The same things were measured in two ways. Each way mixes the same 10 hidden numbers, adds some noise and spreads widely along 6 directions of its own, which tell nothing about the thing.
Some things both ways: the first way, then the second way.
[ 0.78  1.33  2.75  3.06 -0.96  1.98  0.79 -0.36 -2.35 -0.33  0.25 -1.17
 -1.11 -0.99  2.71  1.43]
[ 0.23 -2.27 -1.83 -1.57  0.70  0.38  0.62  1.78 -1.13  1.11  1.05 -3.42
 -1.95 -1.48 -1.63  0.68  1.67 -0.05 -1.37 -1.88 -2.95  0.45 -0.38 -0.54
  2.29]

[ 2.04 -5.99 -2.86 -1.90 -2.89 -1.20 -4.65 -0.33  4.30  0.93 -0.61  1.53
  1.55  0.38 -2.72  3.11]
[-4.38  1.61 -0.68  0.14  0.08 -1.78 -2.47 -2.64 -2.85 -1.35  0.12  5.01
  2.31  0.87 -0.01 -0.28 -3.40 -0.89  0.54 -0.67  0.11  0.14 -1.38 -0.34
 -2.81]

[-0.13  0.58  0.85 -3.64 -0.86  0.74 -0.95 -0.81 -1.12 -4.03  3.10  2.16
  2.82  0.34 -4.39 -6.95]
[ 0.54  1.71  0.21  0.53  0.43 -0.34  0.09 -0.08  1.01 -0.98 -1.05 -0.34
  1.28  0.23 -1.87  0.28 -1.65 -0.75  1.62  0.67  0.61  0.97  1.76  0.99
 -0.01]

[-1.21 -4.82 -4.32 -4.07  0.66 -3.09 -5.64  0.92 -1.26  0.92 -0.15  2.55
 -2.36 -0.41  5.49 -2.03]
[-1.87  0.03 -2.08  1.26 -0.09 -1.18  0.81  0.03 -0.52  1.72 -1.23 -0.83
 -2.44  0.13 -1.23  2.74  0.03  1.39 -2.15  1.43  1.18 -0.44 -0.27  0.34
  0.33]

[-0.35  0.84  2.64  1.46 -1.74 -0.69  1.89  1.32 -1.16  0.67 -0.72 -0.37
  2.99 -2.32  2.91 -2.79]
[ 1.51 -0.19  1.15  1.90  1.57 -0.33  0.44 -0.33 -0.93  0.08 -1.20 -0.60
  0.00  0.60 -0.85  0.58  1.50  2.32  0.45 -0.93  1.09  0.89  0.64 -2.40
  0.56]

[-0.34 -1.87 -2.10 -2.20 -1.95  0.96 -2.86  0.81 -0.52 -0.20 -2.63  1.79
 -0.09 -0.46 -0.80 -1.33]
[ 0.12 -0.31 -0.15  1.16  3.66  0.02 -0.20 -0.14 -0.17 -1.13  0.01 -1.46
 -1.79 -1.45 -1.52  1.78  0.83  1.90  2.12 -2.58 -0.89 -1.21  0.13  0.18
 -0.87]

[ 0.38 -2.63 -0.45 -1.17  4.38 -0.55  2.30  3.07 -0.66  3.55  4.17 -2.30
 -3.96 -2.58  2.17  1.13]
[-0.47 -0.21 -2.47  0.59  1.58 -1.49 -2.09  2.17 -1.02  2.32  1.43  1.78
 -1.20 -1.02  0.00  1.49 -3.00  1.72  0.80  1.09 -0.98 -1.55 -1.00 -0.56
 -1.94]

[ 0.41  6.16  2.83  0.44 -0.72 -0.44  0.90 -3.93  1.14 -3.61 -0.09  0.34
  1.05  3.73  0.77 -1.53]
[ 0.15  2.32 -1.22  2.61  0.99 -0.31  0.03  1.78  2.01 -0.20 -0.78  2.00
 -0.04 -2.46 -2.24  0.83 -2.53 -1.15  1.62  2.86 -1.12 -1.83  1.02  3.27
 -1.78]

[ 2.48 -3.50 -2.16 -0.04  4.99 -1.77  2.28  4.29 -1.63  2.96  1.12 -1.61
 -2.46 -3.92  2.21  1.18]
[-1.81  0.89 -0.15 -0.38 -2.27 -1.36  0.49  0.17 -1.05 -0.12 -1.10  1.74
  0.81  1.15  0.34 -1.72 -2.05  0.22  1.17  1.63  3.32  0.59  0.40  0.48
 -0.04]

[-3.39 -0.10 -2.89 -0.85 -1.27  2.83 -3.77 -0.68  4.19 -2.21 -1.15  2.20
 -0.36  3.76 -5.50  0.36]
[-1.24 -1.23  1.22 -0.82  1.17  1.63  1.49 -2.89 -0.39  0.91 -0.84 -2.31
 -2.42 -0.42 -2.17  1.88  3.07  1.16 -2.46 -1.71 -0.23 -0.58 -2.60  0.57
  0.60]

[-3.75 -0.76  1.02  3.29  2.32  3.77 -0.82  4.44  1.59 -1.22  2.99 -0.07
 -0.56 -1.65 -5.07 -1.55]
[ 0.53 -1.59 -3.30  0.74 -2.22 -0.15  1.21 -1.45  1.16  2.37  3.22 -3.22
 -3.71 -5.12 -3.79  6.09  0.33  1.45 -3.85  0.64 -3.23 -2.17 -1.64  3.84
 -2.26]

[ 3.69  1.99  4.49  2.43 -5.37  4.91 -1.65 -2.15  3.06 -1.19 -1.53 -0.33
  5.50  2.10 -1.02 -1.05]
[-2.41 -2.11 -0.82 -0.42  1.37 -1.90 -0.47  1.61 -1.66 -0.67 -0.39  1.11
  0.64  2.68  0.68 -2.49 -0.45  0.40  0.50 -0.31  3.59  0.38 -0.71 -3.10
  2.75]

[-1.43  4.51 -1.70  0.76 -2.20 -1.07  3.03 -4.61  0.70 -2.42 -3.13  1.41
 -1.71  1.77 -0.13  0.70]
[-4.36  0.87  3.42 -3.59 -0.91  1.27  0.28 -3.02  0.30  1.11 -4.34  0.28
  2.46  5.12 -0.09 -3.45  1.23 -2.97 -1.21 -2.29  3.50  3.07  0.12 -0.22
  1.95]

[ 0.98  1.66 -1.04  0.69 -1.64 -1.17  0.36 -1.44  1.42 -0.12 -3.30 -1.27
 -0.22  1.81  2.02  3.80]
[-0.54  0.16  1.99 -0.89 -0.56  0.79  0.00 -2.12  0.07 -1.03  0.41  1.20
  0.85  0.70  0.66 -1.45  1.21 -1.45  0.49 -1.95 -0.12 -0.29 -1.01 -0.27
 -0.68]

[-4.29  0.67  5.02  6.34  1.24 -0.60  3.04  5.84  0.03  3.94 -1.89 -3.32
  2.03 -6.79  5.44  1.36]
[-0.68 -0.09  0.46  0.20  0.62  1.22 -0.65 -2.90 -0.77 -0.97  0.57  0.63
  2.60  0.66  1.09 -0.60  0.34  0.33  0.32 -0.21 -0.60 -0.15 -0.92  0.54
  1.52]

[-2.03 -3.22 -2.25 -0.42  3.76  1.94 -3.67  1.23  1.52 -1.64  4.56  0.42
 -3.10  0.06 -3.49 -1.41]
[-0.89 -0.37  0.82 -1.99  0.11  1.45  1.86  0.52 -2.20  2.33 -3.40 -2.37
 -1.09  2.71  0.47 -2.28  2.87  0.78 -0.66 -1.14  1.07  1.73 -0.78 -2.57
  5.25]

[-0.77 -0.44 -2.45 -2.75 -0.49 -2.28  4.48  0.75 -5.32  2.48 -3.19  0.03
 -2.88 -3.74 -0.07  4.07]
[-0.42 -1.97 -0.43 -1.31 -3.15 -0.97  0.45 -2.58  0.40  2.46  2.27 -1.41
 -1.49 -2.04 -2.54  3.22  0.14  1.48 -2.49 -1.04 -0.15  0.16 -0.39  2.02
 -2.41]

[ 1.11 -2.10  0.05  1.89 -2.28  3.12 -3.32  2.64  0.22  1.44 -3.07 -1.13
  2.33 -5.75 -2.27  0.12]
[ 0.64  1.04 -0.99  0.77  2.71  1.16  2.63  1.73 -2.01 -0.55 -2.56 -3.11
 -2.21 -1.34 -2.98  0.07  1.01  1.46  1.55  0.19 -0.51  0.04 -0.67  0.36
  4.12]

[-3.49  2.88  1.58  2.53  3.11  1.56 -0.15  0.62  0.82 -3.39  0.02  1.90
  1.62  2.40 -3.84  0.71]
[ 1.61 -1.44 -0.99  3.49  0.76 -1.13  1.69  3.27  1.95 -2.08  0.05 -1.65
  1.63 -1.53 -0.78  0.27  1.38  2.17  0.11  2.11  1.74  0.44  3.75  1.73
  1.76]

[-1.48 -2.29 -1.73  0.43  0.26  0.10 -4.40  4.76  0.98 -1.68 -0.27 -0.14
  1.21 -2.49 -1.99 -0.67]
[ 0.70 -1.05  1.96 -0.26 -1.30  0.04  1.38 -1.09  1.77 -0.38  0.15 -0.92
 -0.19 -0.09  0.49 -0.19  3.16 -0.33 -1.39 -0.80  0.68  0.20  0.46 -0.24
  1.48]

[-2.03 -1.16 -2.76 -0.73  0.83  0.13 -0.94  2.30  5.09 -2.61  4.93 -0.58
 -0.49  3.30 -1.47 -1.98]
[ 0.69  1.48  0.22 -1.48  1.92  1.80 -0.34  1.99  0.36  2.70 -1.42  0.28
 -0.16 -1.37 -2.14 -0.22 -2.43 -0.06  1.45  2.32 -2.30 -0.62 -0.45  3.18
  0.05]

[-0.05  7.82  3.72 -2.25 -4.38 -1.12  4.37 -6.01 -2.13  0.27 -3.32 -0.07
 -0.17  1.40  1.80 -1.30]
[ 3.69 -0.71  3.24 -0.60  0.30 -0.68 -0.57  0.14  3.12  3.33  1.04 -0.20
 -4.42 -1.98  1.06  2.60  2.83  1.30 -1.01 -0.15 -1.52 -1.96 -0.28 -0.55
 -1.45]

[ 4.23 -0.09 -0.35  1.30 -4.99  2.54 -0.06 -2.40  3.43  0.49 -2.72 -0.12
  2.70 -1.51 -4.45 -0.74]
[ 1.80 -0.49  0.35  2.26 -1.30 -3.43 -2.37  2.37  3.56 -0.79  1.40  1.24
  0.75  2.92  4.34  0.96  0.33 -0.89 -0.57  0.11  2.64  0.94  3.50 -3.63
 -3.82]

[ 0.56  0.76  1.58  0.31  2.46 -1.81  1.11 -2.00 -0.73  0.91 -2.29  2.47
 -1.51  1.06  2.81  0.33]
[-1.86 -0.65  1.37  0.48  0.76 -2.55 -1.37 -1.83 -0.67 -1.34  0.38  1.91
 -1.43 -0.02  1.17  1.22  1.24  2.14  0.52 -2.08  0.90 -1.05 -0.49 -0.92
 -0.37]

[-0.50  1.10  0.94 -0.75  2.95  2.04  2.66  4.57 -2.56  2.05  1.58 -3.54
 -0.72 -5.02 -2.19 -0.47]
[ 2.18 -1.01  0.76 -0.79  0.33  0.99  0.63  0.03  0.75 -0.39  0.99 -1.47
 -0.21 -0.23 -0.07  0.16  0.24 -0.04  0.64  0.23  0.21 -0.60 -0.41 -0.37
  0.54]

[-0.31 -1.88  0.58  2.14  4.46  2.93  2.35  3.68  4.16  0.85  6.40 -1.27
 -0.26 -2.30 -6.90 -2.60]
[ 0.90  0.72  4.46 -3.16  1.52  1.10 -0.94 -1.14 -1.83 -0.56 -2.36  0.50
  0.99  3.31  1.02 -1.66  1.82 -0.93 -0.28 -1.32 -0.01  2.18 -0.88 -2.34
  1.09]

[ 0.63  2.67  3.30  2.33  0.47  1.05  0.01 -1.69 -0.69  1.81 -6.03  0.39
  0.72  1.18  1.10  8.20]
[ 1.11 -5.00  0.40 -0.91 -0.35 -2.30 -0.81  2.10  1.58 -3.89  4.17 -0.70
  0.28 -0.86  3.75 -0.13  2.86  1.36 -1.21 -0.73  0.60 -0.78  0.94  0.00
  2.92]

[-0.68 -2.84 -2.39 -3.15  0.94 -1.36 -3.82  2.24 -1.26 -0.39  3.21 -2.41
 -3.24 -1.08  3.48 -1.22]
[-0.35 -0.04 -1.02  0.27  0.10  0.50 -0.94 -2.07  0.13  2.35  1.28  0.15
 -1.49  0.15  0.58  1.04  0.50 -1.23 -0.53 -2.39 -1.82 -1.13 -2.16 -2.90
 -1.36]

Other things, the second way, with their names:
q479: [-2.30  0.44 -2.57  2.67 -0.09 -2.41 -1.02 -0.50 -0.90  2.04  0.69  2.31
  0.21 -0.37 -1.11  1.22 -3.05  1.64  0.35  0.86  1.99 -1.10 -0.44 -0.64
 -1.96]
q957: [ 1.52 -5.39  0.84 -0.67  1.44 -2.20 -0.17  2.49  1.93  0.32  2.09 -2.83
 -1.82  0.90  1.85  0.16  3.70  3.16 -0.97 -1.69  2.90 -0.31  0.63 -2.97
  3.30]
q921: [ 0.34 -1.45  0.55 -1.53 -3.17  0.43  1.67 -3.77 -0.86  1.23  2.46 -2.03
 -5.03 -4.16 -2.52  4.42  2.72  0.85 -3.36 -2.22 -3.47 -1.84 -3.52  1.61
 -2.09]
q831: [ 1.40 -1.58 -2.40  3.50 -2.06 -4.16 -1.48  3.75  3.40  1.49  4.08  2.02
 -3.95 -4.75  1.92  5.21 -0.06  2.35 -2.35  3.02 -1.18 -2.98  1.58  2.18
 -4.98]
q701: [ 0.74  0.35  3.68 -3.06 -4.97  1.29  2.38 -1.80 -0.96 -0.80 -1.69 -1.04
  1.47  1.89  1.65 -2.36  2.22 -0.52 -1.27  0.99  2.39  3.04  0.40  0.59
  3.35]
q150: [ 0.82  3.32 -1.02  0.49 -0.99  1.20 -0.08  2.39 -0.71 -1.59 -1.70  0.13
  1.58  0.37  1.29 -1.52 -2.67 -0.87  3.69  1.91 -0.32  0.89  2.35  1.43
 -0.28]
q509: [ 1.62  3.18  0.61 -2.12 -2.36  2.99  3.08  0.33 -2.38 -0.67 -1.94 -1.65
 -1.22 -3.46 -2.73 -0.90 -1.16 -0.17  2.49  1.99 -2.58  0.03 -0.40  4.55
  2.59]
q396: [ 0.43 -1.98  2.40 -1.23 -0.62 -0.85  0.92 -2.43 -1.97  2.97  0.17 -0.58
 -2.01  0.84 -0.81  0.33  3.29  1.86 -2.13 -3.64  0.49  0.85 -1.84 -4.32
 -0.14]
q193: [ 0.86 -1.41  0.53 -3.02 -6.92 -2.06  0.63 -0.10 -0.72 -0.10  1.50 -1.29
  0.87 -1.24  1.04 -0.10 -0.44  1.45  0.03  1.99  1.03  2.65  3.20  3.30
  4.01]
q653: [-0.63 -1.30  0.24 -1.97  0.84 -0.33 -0.87 -0.68 -0.20  0.19  1.15  0.52
  0.22  0.42 -0.96  0.62 -1.35 -0.26 -1.52  1.04 -0.15 -0.80 -2.23  0.27
  0.56]
q703: [ 0.36 -1.48  2.77 -2.37 -0.74  1.43  2.39 -2.24 -0.98 -1.00 -0.30 -1.40
 -0.15  0.33 -0.96 -2.52  2.81 -0.34  0.47 -2.38  0.81  0.42 -1.66 -1.15
  3.83]
q491: [-1.78 -0.98 -1.55  5.45  3.54 -1.47  1.26  0.45 -1.05  1.89 -0.78  2.54
 -0.06 -0.68 -1.93 -0.09  1.22  2.65 -0.85 -0.94  1.39 -1.48 -1.16 -3.72
 -0.85]
q475: [-2.39  0.46  2.02 -3.20  1.22 -0.15 -1.37 -1.07 -0.82  0.69 -1.40  2.49
 -0.80  2.49  0.49 -1.41 -0.63 -0.95 -0.06 -0.22  1.25 -0.68 -2.29 -0.58
  0.69]
q123: [ 4.99 -2.03  1.97 -1.57  1.02  0.15  0.80  4.68  0.84  1.60  0.00 -3.00
 -3.54 -2.07  0.01  1.36  3.59  1.22 -1.38  0.31 -2.85  0.73  0.74 -0.34
  1.34]
q691: [-0.44 -5.22  1.86 -2.60  3.03 -2.62 -2.11 -1.11  0.46  1.28  1.89 -2.21
 -2.45  1.45  0.86  1.86  4.96  2.39 -2.64 -5.20 -0.15  0.85 -0.16 -3.89
  2.30]
q949: [-4.32  0.86 -1.52  0.55  0.00 -0.34 -1.73 -3.17 -0.20  0.02  0.20  2.63
 -0.08  2.15  1.89 -0.14 -1.39 -1.48  0.59 -1.73  1.35 -1.77 -2.18 -1.92
 -1.86]
q883: [-2.18 -0.31 -0.65  3.48  0.07 -2.28  1.27 -3.73 -1.31  0.60 -0.11  1.52
  0.73  0.35 -2.48  0.76 -0.43  2.55  0.16 -1.33  3.53 -0.16 -0.73 -2.18
 -0.22]
q334: [ 3.23  0.24 -1.27  1.04  1.30 -0.26 -2.10  2.71  4.33  0.25  2.37 -1.14
 -2.02 -2.09  0.92  3.26 -1.40 -0.84  1.39  0.94 -2.54 -2.29  1.59  1.61
 -3.69]
q410: [-1.43 -1.50 -1.42  1.78  3.98 -2.43 -0.01 -0.75 -0.79  0.18  0.34 -0.81
 -2.85 -1.21 -4.84  3.99  0.43  1.90 -1.03 -2.73  0.28 -1.18 -1.80 -1.76
 -2.34]
q634: [ 3.45  1.15  2.46 -0.13  2.51  1.89  0.76 -1.31 -0.66 -1.97  0.15 -0.73
 -0.78 -2.30 -1.75  1.10  0.99  0.36  1.24  0.18 -3.47 -0.77 -1.31  0.91
  1.55]
q795: [-0.91  0.31 -2.20  0.58 -0.80 -1.65  0.30 -1.54 -0.71 -0.15  0.64 -0.84
 -2.02 -1.43 -3.26  2.32 -1.84  0.06  0.85 -0.55 -0.05 -0.94 -0.54 -0.10
  0.13]
q530: [-0.91 -0.23  0.04 -0.01 -0.65  0.43  0.71  0.13  0.67  1.48 -0.80 -0.43
 -1.32  1.26  1.54 -0.65  1.15 -0.37 -0.65 -0.46  1.95 -0.43 -0.93 -1.74
  0.23]
q317: [ 2.05 -2.90  4.81 -2.97  2.27 -1.72 -0.57  0.78  1.24 -2.38 -0.71 -2.06
 -1.04  4.18  2.66 -2.37  4.85  0.47  0.79 -3.43  2.45  1.81  1.20 -4.96
  4.77]
q642: [ 2.09  0.40 -1.58  1.90  1.16  0.39 -1.58  3.31  0.63 -3.20  1.35  0.02
  1.99 -0.17  2.73 -0.09 -0.01 -2.23  0.71  0.55 -2.88  0.31  2.09 -0.95
 -1.26]
q75: [ 0.43  5.42  0.39  1.37  1.44  2.50 -0.40 -1.21 -3.38 -2.48 -2.36  2.17
  1.38 -1.52 -0.60 -1.12 -2.16 -1.64  5.07 -0.91 -4.11 -0.10 -0.22  0.55
 -1.54]
q178: [ 0.23  1.04 -0.84 -0.09 -1.32 -1.50 -0.44  1.20 -1.82  4.73 -1.41  0.06
 -3.30 -0.50 -0.25  0.61 -0.92  2.88  1.82 -0.34  0.12  0.60  0.66 -2.25
  0.60]
q276: [ 0.71 -0.58  0.89  1.64 -0.67 -0.26  0.25 -0.78  2.73 -1.94  2.05  0.73
 -0.34 -1.19  0.16  0.93  1.23 -1.82 -0.67 -1.51  0.52 -2.09 -0.69  0.25
 -4.49]
q60: [-1.94 -1.02  0.82 -1.40 -0.73 -0.11  0.42  0.32 -1.60  3.24 -1.12  1.00
 -2.09  0.16  0.46  0.01  0.61  2.45 -1.84  1.18  1.59 -0.51 -2.32  0.18
  1.31]
q155: [-4.02 -0.06  2.65 -0.64  1.33 -0.47  1.04 -3.54 -2.71  0.70 -1.41  4.75
  1.03  1.05 -1.12 -3.12 -0.55  1.85  0.61 -0.07  3.66 -1.52 -4.23 -0.86
  1.64]
q422: [-0.76 -1.42 -1.61  0.88 -2.15  0.95  2.71  0.52 -0.34  2.00  0.01 -2.16
 -0.90 -0.60 -0.70 -0.12  2.45  0.58 -2.71 -0.46  0.57  0.10 -0.59 -0.37
  0.80]
q828: [ 0.68 -0.12 -0.20  0.60  1.01  0.67 -0.82  4.19  1.91 -1.75 -0.27  0.85
  4.64  1.69  1.89 -3.71 -1.11 -2.08  1.93  1.26  0.65  1.57  2.94  0.34
  0.24]
q296: [ 3.86  3.90 -0.38  3.66 -2.92  1.15 -0.24  3.25  2.66 -2.05 -1.35  0.77
  2.62  2.05  6.12 -2.24 -1.69 -1.23  4.55  3.47  1.93  0.76  4.84 -1.35
  0.00]
q118: [-4.72  4.63  0.04  1.77  4.01  2.24 -0.29 -2.69 -2.79  1.64 -4.07  5.07
  3.15  1.70 -3.29 -3.72 -3.13 -2.69  3.16 -2.69 -0.46 -0.30 -2.25 -1.44
 -3.53]
q127: [ 0.11 -0.49 -3.77  2.80 -1.25 -1.98 -0.20  1.55  0.65  0.66  2.33  0.55
  0.77 -2.12 -2.38  2.40 -2.98  0.06 -1.05  1.87 -0.45 -0.49  0.72  0.94
 -3.16]
q48: [ 2.14  0.18  1.02  0.09 -0.62 -0.43  0.04  1.30  0.47  0.26  0.12  1.03
  0.50  1.06  1.57 -0.76 -0.71  0.41  0.49  2.48  1.92 -0.48 -0.13 -1.50
  0.16]
q72: [-0.94  0.54  0.27  0.05 -1.08 -0.44  1.45 -0.27 -0.44  0.35 -1.12  0.12
 -0.57 -0.45 -1.48  0.04 -0.06  1.06  0.27  0.59  1.25  0.44  0.14  1.07
  0.95]
q767: [ 3.12  0.75  1.25 -0.31 -1.10  1.72  3.03 -0.38 -2.08 -0.77 -0.28 -2.49
 -1.73 -3.30 -3.11  0.17  1.66  0.64  0.75 -0.46 -2.44  0.31 -0.82  0.51
  1.83]
q481: [-0.15 -0.83 -0.35  0.66 -0.61 -1.95  0.37  3.75  0.24  3.91 -1.09  1.92
  0.28  1.00  0.48 -2.60 -0.48  0.93  0.09  1.33  2.20  0.93  1.39 -2.55
  1.80]
q888: [-0.84  1.26 -0.88 -1.55 -4.10 -0.85  0.33  1.74  0.13  0.16 -0.77  0.21
 -0.04 -0.10  0.33 -0.12 -2.42 -0.24  0.20  3.61  2.07  0.88  1.46  3.48
  0.35]
q647: [ 3.05 -1.81  1.03  1.34 -0.73 -2.02 -0.96  2.15  1.00  1.19  0.66 -1.29
 -0.10  1.47  3.84  0.60  2.62  2.68 -0.51 -0.37  1.27  1.88  3.03 -4.20
  1.16]

Some of these things the first way, each followed by its name:
[-0.08 -1.03 -1.41 -3.95  3.51 -2.57  1.19  0.44 -2.43  0.51  2.65 -0.28
 -2.60  0.20  1.85  0.02]	q479
[ 1.80  0.90  1.15  0.19  0.79 -1.00  3.82 -1.08 -2.59  2.37 -1.81 -1.02
 -1.04 -1.77  1.54  3.18]	q509
[ 1.67  0.03 -1.00 -3.23 -3.74  0.05 -0.56 -1.07  1.84  1.55 -1.40 -1.61
  2.72  0.46 -0.61  1.25]	q48
[ 0.63 -0.01 -3.29 -1.40  3.90 -2.64  0.82  2.12 -2.71  0.53 -1.66 -3.02
 -2.93 -0.94  2.75  5.58]	q703
[ 2.65  1.59 -0.17 -0.66  5.78 -0.99  1.64  0.01 -2.18 -1.22  1.33 -0.35
 -2.56  0.55  2.89 -1.61]	q317
[-2.21 -1.24 -1.20  0.84  6.19 -0.55  1.70 -1.04  2.48 -0.98  4.55  0.51
 -3.32  1.77 -4.20  1.31]	q647
[-1.52  1.99  2.69  1.29  4.06 -0.62  4.28  2.90 -2.97  0.24  0.79 -1.78
  0.89 -3.89 -0.85 -0.72]	q883
[ 2.46 -0.83 -1.27 -1.09  0.05 -0.51  1.65  0.59 -2.55  2.43 -2.36 -2.55
 -0.59 -3.56 -1.93  5.36]	q767
[ 1.77  5.72 -0.15  1.35  2.53  1.69  3.30 -0.86  0.79 -0.82 -1.70 -2.34
 -2.35  2.79 -1.69  3.65]	q276
[ 2.42 -3.66  0.12 -1.27 -2.89 -0.13 -0.15 -0.82 -0.37 -0.31  1.99  0.76
  0.65 -2.10 -1.51 -3.98]	q178
[ 1.45 -1.42  0.04  3.14 -1.85 -1.41  0.05  0.19  2.74  2.55 -2.46 -2.76
  2.21 -4.20  3.23 -0.80]	q296
[-0.20  2.42 -1.80 -2.52  0.69  0.00  1.28 -2.12  0.51 -0.39  0.16 -0.56
 -3.32  1.88  0.25 -0.70]	q334
[ 1.33 -6.11 -2.85  0.33  0.48  3.59 -4.12  3.50  5.36 -0.96  3.01  1.76
  1.92 -0.99 -8.63 -2.61]	q888
[-0.63 -0.58 -1.34  0.08 -0.60  2.50 -4.02  0.99  2.58 -2.90 -0.67  1.06
  1.14  4.18 -0.82 -0.08]	q957
[ 0.32  6.96  3.16  0.13 -1.13 -0.83  6.24 -2.41 -3.12 -0.80  1.22 -3.01
 -1.70 -0.63  2.44 -0.71]	q118
[ 0.45  0.81  2.48 -0.26 -0.24 -0.49  3.30  0.93 -3.70  0.00  2.83 -0.63
 -0.41 -0.62  2.21 -2.54]	q396
[-0.89  5.04  2.30 -2.72  1.68 -1.16  4.17 -1.27 -1.75  2.00 -2.52 -1.69
 -0.30  0.89 -0.07  4.76]	q155
[ 1.71  1.16  0.99 -2.10 -3.22  1.70 -0.99 -2.44 -0.95 -0.66  1.08  1.26
  0.15  2.05 -1.18 -0.57]	q123
[-0.47 -0.94  0.44 -0.04  1.31  1.52 -1.03  2.98  3.27 -0.25  3.84 -1.49
  1.26  0.97 -0.35 -1.55]	q653
[-2.48  1.82 -1.93 -2.45  2.08 -0.60  0.03 -2.13 -4.29  0.14 -0.59  0.05
 -5.00  1.91  0.94  5.41]	q422
